Each cloud of rows lies close to a flat space through zero, with a little noise off it, and is much wider in some directions of that space than in others. After each cloud: how many dimensions does that space have?
In the rows, zero is written as 128.

[[115  93 137 107 179  80 184 194 156  95 183 149 159 118 142 103 137 139
  104 120 193 138 137  93 114]
 [131 173 135 132 112 161 124 103  95 105 140 160 151 144  93 132 113 116
   86 181 133 159 163 158 110]
 [177 160 167 122 143 137 162 122 158 202 151 138 103 119  80 122 143 131
  102 151 126 118 154 129 106]
 [151 137 172 155 143 110 116  96 147 148 103 101 105 105 111 139 137 156
  106 132 113 120 119 116 115]
 [117 127 139 140 126 107 118 133 126 106 110 123 123 122 147 146 133 127
  125 120 110 124 118 113 136]
 [104 101 166 154 149 102  95 114  57 105 144  87 132 130 116 117 141 134
   68 155 155 125 145 131 150]
 [140 154 150 158 148 148 102  83  87 152 134 136 110 125  70 110 146 151
   82 170 110 146 157 128 125]
 [104  82 164 141 160  92  78 121  93  92 148  83 130 114 131 105 156 147
   89 133 176 127 127 131 132]
 [145 176  93 108 109 164 171 126 152 167 132 184 127 128 107 127 113 124
  143 138  65 141 139 125  98]
 [118 110  86 122 105 136 140 140 128 140 105 119 130 145 157 138 103 116
  187  92 110 111 107 126 150]
 [144 171 117 144 126 157 136 107 128 137 120 170 123 132  93 131 124 140
  123 158  91 152 152 119 117]
 [136 103 179 146 170 104 108 127 116 102 170 116 132 119  94 101 151 155
   86 162 202 143 162 127 119]
 [127 141  76 119 116 148 168 146 132 158 116 161 127 142 139 132 111 117
  159 114  75 125 120 114 141]
 [142 119 118 123 142 108 191 146 164 145 128 131 132 114 142 134 105 152
  134 119 103 120 123  92 112]
 [114 111  96 103 101 136 149 157 142 109 134 123 158 152 143 127 105 114
  193  91 192 127 123 141 130]
 [156 168 116 127 125 162 150 101 146 164 118 158 124 128 103 130 111 133
  115 153  85 141 132 139 105]
 [143 113 107 119 131 132 168 157 165 106 135 141 155 148 141 131  97 128
  169 121 186 139 134 128 129]
 [172  91 173 131 171  75 178 165 203 134 125  71 116 105 168 155 135 151
  119 106 192 105 118  69 147]
 [135  62 142 129 156  80 143 163 159 161 115  72 111 129 174 132 128 124
  155  74 168  81  84 118 167]
 [139  98 198 164 174  78 109 124 106 150 126  69  95 113 121 130 166 145
   70 131 152 102 128  97 163]
 [146 192 125 134 117 180 122  81  97 152 147 187 125 129  63 113 121 130
   83 199  66 159 171 160  90]
 [ 93  92 138 116 133 102  93 138 105  96 173 123 136 108 118  89 152 144
  139 117 154 129 139 141  98]
 [145 151 166 160 139 110 126 119 143 152  89 118 100 122 116 152 151 137
  115 116 114 118 118  99 147]
 [100  95 142 106 128 110 109 135  82 183 172  88 109 117 111  87 167 119
  118 101 132  91 129 140 127]
 [119 181 128 125  95 142 135 116 122 142 108 166 132 133 112 143 116 107
  118 134  66 129 119 149 105]
 [170 125 142 123 142 143 156 117 139 221 142  93 100 133  88 110 141 137
  134 119 161 105 142 123 136]
 [130 122 149 137 127  90 152 149 148 128 120 116 117 114 142 148 134 142
  145 106 112 109 128  88 131]
 [136 175  97 155 123 164 154 105 110 156 100 168 125 150  85 133 110 144
  141 141  84 150 144 111 133]
 [ 95 177 134 137  93 153  61  84  71 105 128 168 126 123  92 120 141 116
  100 164  60 148 141 173  96]
 [116 143 140 120  98 143  91 102 102  97 126 110 144 130 127 136 126 107
  105 143 144 134 128 164 119]]
  12

[[105 175 151 111 125 137  96  93 105 139 101 112 120 106 105 162 113 151
  146 162 140 177 118 154 116]
 [135 114  90 116 118 164 123 182 108 124 120 139 110 119 146 136 117 130
  119 121 119 107 128 140 133]
 [105 103 112 137  89 115 138 141 107  82 128 118 141 135 138 102 135 108
  150 138 132 108 150 128 106]
 [ 99 120 140 118 102 146  85 137 102 145 145 129 111 152 128 119 129 141
  148 123  99 119 148 136  97]
 [174 129 110 142 128 129 141 175 138  94 110  93 138 162 138 131 138 140
   95 114 143 103 123 127 140]
 [143 112 153 133  95 131 104 100 135  96 111  73 116 106 141 124 124 150
  131  96 150 110 153 138 122]
 [136 158 124 171 160 104 118 107 211  81 199 129 151 164 142 164 142 168
  113 129  92 163  88 126 116]
 [116 129 162 138 120  80 135  66 121 125 122 152 155 137 116 120 109  76
  134 101 104 108 151 128 103]
 [138 134 119 112 136 159  73 157 109 122 146 124 121 138 121 140 134  93
  150 109 131 106 116 164 132]
 [130 122 147 139 131 114 108  88 137 149 110 147 110  99  86 126 114  93
  177 131 140 140 118 113 106]
 [ 84 132 152 132 115 121 117 129 127 140 100 133 104  92 143 139 128 112
  159 154 153 125 136  98 110]
 [128 148 139 139 135  87 124 125 120 117 121 139 121 131 128 136 124 117
  119 114  98 121 133 160 143]
 [ 97 116 152 128 119 117 137 104 122 181 162  98 141 142 171 132 121 116
   81 150 112 139 124 181 138]
 [ 93 133 112 146 160 145 143 147 149 151 155 175 121 123 120 126 148 110
  140 152 125 136 160  91 115]
 [124 116 147 137  80 140  96 184 128 108 130  77 107 130 106 126 127 144
  144  94  77 143 189  98  56]
 [105 148 131 161 113 152 119 151 163 150 123 156 114 132  82 144 139 146
  129 156 109 164 117 109  92]
 [128 115 155 159 149 107 163 105 133 166 123 143 153 141 124 145  99  78
  111 128 141  82 102 145 121]
 [154 125  80 144 156 139 117 194 137 151 146 150 103 122 120 135 134 156
  143 136 115 124 129  74 135]
 [135 114 102 111 123 167  98 170 127 108 140  73 103 174 140 146 141 176
   99 128 111 123 103 130 109]
 [127 107 132 123 143 123 151 154 152 135 126 130 128 114 149 120 136 138
   99 118  96 126 156 134 150]
 [128  99 123 123 119 160 120 126  98 158 116 108 126 138 145 111 114 150
  111 106 166 128 105 132 108]
 [128 109 115 126 159 112 131  58 115 125  56 148 141 102  83 122 124  90
  138 124 178 105 116 120 144]
 [127 141 115 129 161  81 135 112 119 151 158 124 181 167 155 152 121  92
  143 154 131 130 126 121 149]
 [ 87 182 136 115 102 135 123  90 118 144  98 170 145 143  94 170 118 102
  148 175 120 147 140  98  99]
 [140 131 130 116 145 108 137  81 128 117 136 133 169 141 125 145 109 108
  158 125 143 136  92 147 142]
 [122 214 133 128 181 102 153 122 129 126 184 176 156 165  84 175 136 120
  131 139 113 134  91  95 137]
 [116 178 161 104 137 111 159 113 103 126 179 120 147 171 167 139 108 148
   99 130  80 150 149 124  99]
 [126  97 128 166 116 118 149 119 177 130 155 127 123 131 126 118 137 166
   90  90 107 135 113 126 127]
 [127  79 151 170  73  92  89 121 151 122 136  81 156 120 131 118 122 127
  118 102 122 111  73 139 101]
 [138 110 136 141 139 128 125 153 171 103 111 118  98 121 107 140 137  96
  134  98  91 131 156 144 116]]
  22

[[ 92 134 109 196 116 125 158 140 131 203  98 137 147 163  95 106 145  74
  115 180 143 152 141 160 116]
 [138 141 178 150  83  51 153 135 133 161 148 103 127 196 108  97  92 155
  126 169 111  86  86 120 127]
 [171 124 115 116 173  94 155 124 144 107 152 122 167 121 120 102 101  92
   97 160  55 126 183 156  90]
 [167  75 128 128  91 118 119 180  95  64 170 138 154 117 108 110 115 164
   73 130 139  84 155  70 191]
 [114 168  59 159 133  97 121 115 104 110 113 119 141 153 140 130 122 131
  147 118 103 103 116 150 154]
 [140  95 111 110 111 129 133 179 153 140 114 184 103  93 124 128 157 125
  117 109 127 128 109 147 148]
 [179 171 103 189 146  90 106 144 107 148 156 116 160 196 112 118 134 168
  171 163 114 143 171 134  59]
 [120 148 118 108 106  86 100 176 142  93 172 100 144 101 158 152  80 169
  144 135  89 136 174 155 141]
 [136 168 124 105 137 155 127  94 105 119 144  87 112  59  68 119 175  96
  136 109  94 168 152 113 126]
 [135 131 117 133 182 128 159 179 120  91 161 153 175 112 143 115 116 115
  128 152  98  73  52 135 113]
 [ 98 157 124 150  69 130 137  99 127 107  95 118 129 100 134 112 119  78
  135 163 129  65 116 112 125]
 [129 146  73  74 139 118  97 125  75 159 147 150  96 113 170 136 142 123
  135 142  72  96 137 149 123]
 [107 113 130 160 125 128 104 174 154 145 142 113 105 134 105 154 129 167
  123 158 107 151 143 143 123]
 [ 99 161 150  75 130  95 146 145 147 124 128 130 143 128 114 101 117 142
  106 102 124 110 105 149 148]
 [133 142 122 149 111 122 174  92 137 189 117 123 113 225 116 144  88 121
  140 183 131 120 124  50 162]
 [156 166  62 100 117 134 124 150 125  83  95 160 117  73 124 176 158 157
  162 112 167 117 100 123  91]
 [132 139 137 148 117 122 126 133 137 183 134  75  94 110 121 154  84 163
  179 106 161 144 158 111 107]
 [ 93 147 125 157  81  70 124 165  53 131 146 108 119 154  61 159 125  97
   39 228  89 110  95 153 102]
 [142 115 141 120  91 150  67 160  97 121  95 192 120 131 115 135 164  53
  132 138  59 135 120 119 142]
 [ 66 167 141 144 149  87 126  83 125 126 163  84 104  81 158 144 161 118
  147  78 137 130 159 106 122]
 [109 188 129 144 140 148 147 141 143  76 175 144 113 120 143 112 142 126
   85 111 156  99 102 150 102]
 [115 145 110 138  87  68 115 112  98 107 118 122  86 103 182 167 114  61
  142 116 110 111 122 194 132]
 [141 110  68 165 116 156  99 116 160  55 107 135 145 109 140 115 159 164
  123 139 110 126 163 152 135]
 [100 189 126 136 126  80 172 145 140 126 123 105 105 156 111 144 126 135
  143 163 180  86 140 163 110]
 [139 163  80 119  69 113  99 127  96 111 149 180 125 137 185 116 192 131
  162 163 105 122  90 157 141]
 [192 132 116 133  77  95 115 167 106 128 118 152 177 136  83 115 130 125
  120 114 122 200 131 156 117]
 [119  98 169  94 112 122 125 159 116 134 161 170 136 159 142 133 146 142
  109 131 146 123 125  58 181]
 [172 114 148 128 134 164 127 118 128 127 134 155  98 173 132 129 158  91
  132 162 117 154 136 158 128]
 [125 104 106 145 150  43 134 104  73 148 129  80 126 101 130 112 143  85
  145 116  75 124 134 207 154]
 [157 115 127 136 110 179 110 111 120 171 111 144 112 117 156 115 139 119
  180  69 169 176 100 154 138]]
  21

[[132 107 158 130 126 142 118 111 103 114 120 134 158 121 124 113 170 124
  153 124 111 142 112 109 123]
 [122 143  78 140 139 143 120 130 138 149 134 113 125 126 130 137  93 120
   91 117 130 126 138 134 129]
 [124 143  95 133 142 134 126 140 134 144 133 119 111 132 132 146  99 122
  107 132 138 113 142 139 130]
 [134 117 131 132 130 170  95 100  78 101 118 124 170 135 129 103 157 118
  144 104  85 165 101  79 121]
 [139 132 110 130 137 155 111 103 103 112 124 119 144 134 127 119 129 118
  128  98 100 154 112  94 122]
 [116 143 136 127 122  54 185 203 218 172 135 140  55 124 126 167  96 153
  107 181 219  62 174 204 132]
 [120 121 187 102 108  62 175 174 184 145 126 155  84 116 126 142 154 160
  147 189 189  90 151 191 135]
 [139 118 121 134 128 181  98  79  66  99 121 122 172 128 125 103 146 102
  141  89  76 169  99  74 127]
 [118 134 104 134 129 101 142 155 163 153 138 128  97 125 130 143  96 130
  102 140 154 101 151 164 125]
 [132 130 124 128 128 146 120 123 109 119 125 118 141 130 131 120 133 123
  129 117 115 143 122 111 123]
 [121 163  75 141 137 120 133 154 172 163 139 121  91 133 142 158  75 125
   85 126 155 108 158 163 128]
 [127 146  84 136 145 150 113 110 109 121 131 105 131 132 132 125 106 119
  105 103 107 141 130 111 133]
 [134 111 128 136 132 180  86  68  50  90 114 112 184 126 130  97 165 101
  157  88  61 188  88  55 128]
 [130 134  88 143 139 180  90  88  86 117 128 105 160 133 129 116 102 103
  114  89  87 161 119  88 124]
 [131 127 109 133 133 164 101  98  89 107 127 110 158 130 131 116 126 111
  123 109  88 154 119  95 124]
 [123 137 122 130 129 103 138 145 156 136 130 133 105 124 127 138 116 141
  114 143 153 114 151 152 128]
 [124 114 173 117 119 103 150 156 144 132 127 145 117 119 130 134 156 145
  151 157 146 114 124 146 137]
 [120 149  99 141 133 106 141 145 165 150 136 122  97 130 132 144  98 135
  106 135 155 104 147 157 128]
 [133 137 112 137 136 147 111 110 110 121 123 116 141 133 132 123 124 121
  128 111 105 145 127 114 130]
 [134 123 117 134 128 147 119 111 106 117 124 112 144 133 130 121 129 117
  124 114 110 145 118 105 124]
 [135 123 125 131 132 138 126 118 108 116 128 125 143 129 126 119 136 129
  142 118 114 139 113 107 132]
 [127 115 149 122 126 111 134 133 128 130 124 136 121 118 130 123 134 132
  135 127 137 128 132 139 129]
 [135 108 154 125 124 157 112  96  89  99 126 121 167 124 129 102 161 122
  158 109  92 160 106  87 121]
 [119 157  78 133 145 121 141 145 163 151 147 120 104 132 133 145  78 126
   89 132 158  98 159 166 132]
 [127  98 198 108 108 101 153 135 135 118 118 137 126 119 131 125 175 139
  164 149 141 126 115 142 131]
 [125 144  86 141 145 145 114 125 126 129 131 123 121 134 131 130  95 114
  108 111 125 126 136 127 124]
 [125 132 127 126 128 131 133 131 132 138 130 133 125 132 130 130 121 133
  120 131 133 128 132 133 132]
 [134 119 130 133 131 131 121 119 129 122 128 132 127 126 128 123 124 124
  127 122 122 133 127 118 130]
 [130  95 195 108 114 122 127 119 100 101 111 148 150 121 115 107 186 136
  176 138 115 152 101 115 131]
 [126 125 144 122 109  90 156 156 156 137 131 145 101 127 124 145 127 141
  127 153 161 107 143 158 133]]
  2

[[143 121  87 139 168 168 127 178 173 131 148  88 132 152 142 123 102 113
  158 136 182 130  91 187 104]
 [ 72 139 123 151 154 109 168  95  97  87 114  48  98 135 152 141 128 105
  142  77 133 120  68 139  86]
 [ 50 197  97 173 236 168  97 171 197 102 126 122 167 140  81 182 192 171
   73 225 200 126  65 153 107]
 [112 168 108 158 127 118 123  56 115 153  74 116 126 135 165 178 131 112
  106 145 102 162 152 148 102]
 [183 148 163 102 156  95  75 173 167 132 156 152 110 143 126 143 155 151
  132 179 186 183 107 130 134]
 [ 70 131 102 136 165 108 126 100 108 134 105 122 124 107 127 133 110  90
   80 174 156 135  88 145 137]
 [ 77 125 145 141 156  89 145 117 157 113 139 139  92 122 133  88  85 155
  159 195 160 131 157 122 129]
 [141 209  93 123  84 111 151 139 170  66 164 134  91 147 180 113 125 128
  157  92 109 143 135 137 144]
 [169 147 151 133 146 163 173 168 167 134 172 148 125 149  75 116 189 141
  125 161 111 141 118 168 162]
 [176 142  51 136 148 173 119 214 207 159 186 135  76 174  76  89 135 102
  174 146 157 183  59 167 149]
 [ 71 113 164 169  86 112 139 102  80 178  42 102  95  62 157 190 109 111
   89  93 136 150 111 173  49]
 [165 123  55  91 104 145 106 101 104  91 177 133 157 174 150 126 106  85
  163  44 120  85 130 138 175]
 [142  66 156 111 232 115 179 159 139 150 123  53 120 140 133 122  88 102
  132 174 170 114 128 118 118]
 [166 112 173 116 125  75 113 191 120  96 124 105  97 116 137 106 130 134
  157 141 139 180  82  90  84]
 [ 95 124  50 151 155 142 150 168 147  79 152  87 166 169  98 200 186 121
   89  97 165  94  98 144 177]
 [120  78 135 119 197  69 189 132  89 102 114  87 116 136 141 131 117  98
  119 149 104 101 170  56 147]
 [ 82 105 115 163 217 106 185 161 135 151  91  46  96 145 102 180 184 118
   71 162 142 147 108  80 127]
 [ 87 107  36 119 150 132 122 161 185 102 188  85 124 139 162  52 107  82
   99 179 211 120  71 135 196]
 [217 149 169 102 123 108 122 154 112  96 117 158 127 117 162  54  98 117
  190 166  48 163 145  98  79]
 [139 171 122 136  90 142 117 152 177 119 149 113 154 150  61 210 166 171
  120  84 165 144  89 162 150]
 [226  70 122 143  60 146 117  86 131 225 140  75  78 195 150 131 146 113
  202  59 125 207 146 168 116]
 [192 108 127 137 112 139  94 129 128 157 109 127 190 148 104 156 169 125
  104 171 118 171 129 146 137]
 [ 81 132 176  83 124  74  98 133  95  77 141 171  79  76 172  51  72 152
  161 114 137  96 133  37 102]
 [122 157  56 155 111  99 147 197 168 107 117  66 101 139 125 199 162  90
   84 111 160 189  58 142 142]
 [ 86 194 136 118 178 145 133  72 209 118 110  74 181 162  98 125  71 205
  152 169 125  92 175  40 135]
 [ 62 121  70 159  72 146 105 106  92  64 171 136 111 143 147 135 150 130
  168  14 156  86  88 174 121]
 [112 171 135  80 145  85  44  83  94  94 135 152 117 125 124 107 108 124
  148 121 137 145  62  63 115]
 [131  78 120 121 129 154 116  51  65 161 127 171 148 120 109  66  61  78
  171 141  98 110 123 177 127]
 [ 90 126  58 180 141 147 189 138 103 121  95 118  77 137 188 197  82  88
  174  46 109  96 170 203  62]
 [ 96 192 174  63 207 155 130 149 158 119 148 137 126 101 151 126 128 157
   72 118 153  45 133  67 140]]
  16
